All groups share one centre, and each spreads out both ways along 9 directions, with some noise.
In the rows, zero is written as 128.
Some rows, each with its group after it:
127,119,136,148,84,128,171,61,145,118,105,68,144	z_200
152,117,136,161,92,104,103,162,84,176,124,149,161	z_372
123,116,84,128,160,177,210,160,70,96,90,142,84	z_200
166,163,119,130,63,111,137,166,123,159,151,129,109	z_86
98,193,152,115,133,60,114,75,121,106,153,171,107	z_200
132,93,129,149,177,201,100,133,119,144,130,122,140	z_86
186,141,154,172,80,75,114,86,143,125,140,119,108	z_86
92,187,188,134,73,95,169,68,118,207,159,112,140	z_508
134,143,189,138,48,47,110,82,132,149,139,103,182	z_200
144,79,107,110,192,88,107,171,90,153,138,145,143	z_200
94,160,187,104,140,117,162,122,62,191,157,154,117	z_86
142,99,106,122,187,119,106,162,107,145,143,147,130	z_86
120,157,114,177,154,95,140,65,142,125,131,143,115	z_372
95,176,214,92,92,140,105,64,84,132,173,114,149	z_200
142,209,147,141,65,175,185,108,143,132,162,94,96	z_372
78,110,132,80,143,161,164,121,155,139,118,87,148	z_372
120,60,112,155,146,114,70,115,100,153,78,172,124	z_372
189,105,118,138,117,121,129,162,73,184,144,142,80	z_86
136,136,78,157,142,115,139,182,124,178,142,134,164	z_372
137,159,100,160,111,159,124,117,193,137,136,121,104	z_508
136,124,129,98,136,105,115,157,130,149,146,136,120	z_372
131,184,155,127,95,102,152,94,101,74,135,143,96	z_508
107,119,125,134,145,99,97,127,128,121,111,153,168	z_86
120,123,124,100,145,102,128,177,96,130,130,149,153	z_508
162,93,108,152,194,154,121,113,118,147,140,128,81	z_508
133,169,157,141,99,144,177,89,94,100,125,127,87	z_200
132,154,120,198,72,149,94,92,107,145,99,175,91	z_372
116,114,166,111,94,205,132,120,173,185,136,76,125	z_372
147,94,87,110,149,151,96,140,98,108,109,167,49	z_372
144,66,135,166,217,106,77,110,147,160,132,142,138	z_508
80,141,81,95,200,172,120,178,105,115,134,175,126	z_86
102,153,137,176,69,147,104,102,163,190,117,140,138	z_508
149,92,104,141,118,36,130,124,114,171,110,139,124	z_86
97,75,93,152,166,153,212,172,94,146,60,135,150	z_200
123,199,189,121,55,161,130,151,60,172,160,161,111	z_508
170,125,93,148,181,153,140,182,123,168,151,153,76	z_200
113,179,151,120,170,99,164,57,181,119,172,109,90	z_372
106,122,192,143,141,126,170,59,118,184,145,81,155	z_508
112,129,149,109,111,142,45,107,86,160,150,151,143	z_200
175,96,105,96,192,42,151,163,137,62,145,104,144	z_508
88,136,121,119,201,146,152,105,144,141,144,127,125	z_508
87,197,171,157,70,158,89,87,150,184,144,156,128	z_200
122,75,119,144,176,137,66,132,88,96,99,162,159	z_86
131,67,113,140,189,157,78,151,106,128,111,139,163	z_86

New rows. What belongs after each?
103,159,140,133,53,140,190,76,119,148,111,86,138	z_508
200,105,178,116,169,78,86,207,121,135,181,130,163	z_508
118,167,109,124,120,109,129,135,151,117,138,143,127	z_86
122,168,176,123,88,129,181,101,77,111,136,111,131	z_372
127,112,155,152,190,69,72,119,138,173,147,172,138	z_508
160,114,108,157,131,131,141,172,132,177,129,137,118	z_200
81,177,150,106,83,146,53,107,143,178,164,146,159	z_200
194,115,127,159,103,108,142,129,184,209,170,62,136	z_508
94,93,137,167,169,158,82,113,128,228,119,155,150	z_508
137,117,106,112,178,162,125,196,201,106,149,101,165	z_508
102,152,141,125,132,180,148,141,180,116,137,100,160	z_508
130,126,145,99,84,84,103,141,138,140,125,138,123	z_372
123,176,99,95,91,120,146,129,141,107,148,114,120	z_200
156,99,149,162,50,80,143,109,145,194,112,80,172	z_86
138,103,110,114,102,158,164,191,128,204,137,83,166	z_86
154,133,89,186,139,116,119,138,187,200,154,115,144	z_372
116,109,89,147,94,148,189,77,149,137,91,82,118	z_86
118,187,150,111,69,97,135,151,43,179,148,181,105	z_508
158,96,88,94,131,125,134,149,113,118,141,88,137	z_200
135,131,114,188,153,143,162,121,226,208,140,98,126	z_200
50,177,168,113,111,103,145,121,102,207,134,175,144	z_86
192,85,147,161,122,91,145,109,79,129,126,95,129	z_372
166,149,162,125,88,156,111,142,82,155,166,126,109	z_200
79,195,126,86,108,128,169,129,35,115,130,184,89	z_508
137,119,129,161,71,84,111,105,88,160,102,156,122	z_508
78,138,158,114,149,57,96,99,161,180,155,132,194	z_200
135,167,154,149,141,160,128,76,184,165,172,116,79	z_372
147,86,128,114,171,92,112,113,100,112,125,143,95	z_372
149,93,120,142,86,142,46,162,108,172,105,184,93	z_372
148,105,48,131,123,175,162,165,158,159,119,95,110	z_86
154,160,139,153,93,207,134,157,85,164,139,157,75	z_200
111,128,172,132,162,100,46,160,122,133,149,168,207	z_86
147,110,124,150,76,125,118,148,64,134,96,149,133	z_372
147,140,194,121,155,150,126,156,118,147,174,119,145	z_508
120,96,132,163,105,131,91,125,88,203,105,160,138	z_508
84,113,100,104,141,139,110,154,139,175,125,123,182	z_200
145,90,159,141,173,139,101,114,69,105,122,138,136	z_86
180,170,186,117,122,161,169,123,184,185,218,53,103	z_372
77,127,117,143,135,176,119,124,95,210,115,165,125	z_508
179,80,108,150,103,104,109,124,164,156,121,100,119	z_372
154,143,123,156,178,144,176,157,180,221,199,62,177	z_372
98,189,189,129,64,107,156,119,97,139,130,144,145	z_200
124,159,156,117,77,132,159,178,112,184,154,100,188	z_372
112,143,105,91,140,189,139,182,135,172,160,107,146	z_200
70,171,60,124,136,165,185,116,176,120,117,116,129	z_372
69,135,100,76,44,103,86,139,110,121,105,130,203	z_200
132,115,164,141,48,89,152,124,129,187,117,85,186	z_86
135,160,148,153,50,85,177,75,139,189,126,109,97	z_86
96,142,171,82,116,131,128,132,71,139,144,125,168	z_200
105,141,108,142,96,91,126,185,134,193,128,139,209	z_372
108,168,147,144,99,102,144,84,193,129,141,100,157	z_86
196,85,139,137,130,66,111,134,62,114,123,141,102	z_372
188,99,120,138,112,85,129,158,111,199,154,105,135	z_508
169,178,156,140,111,101,116,136,177,89,169,126,116	z_508
162,122,71,144,69,146,177,120,116,134,102,106,73	z_86
112,107,156,132,151,150,91,140,70,119,114,161,159	z_86
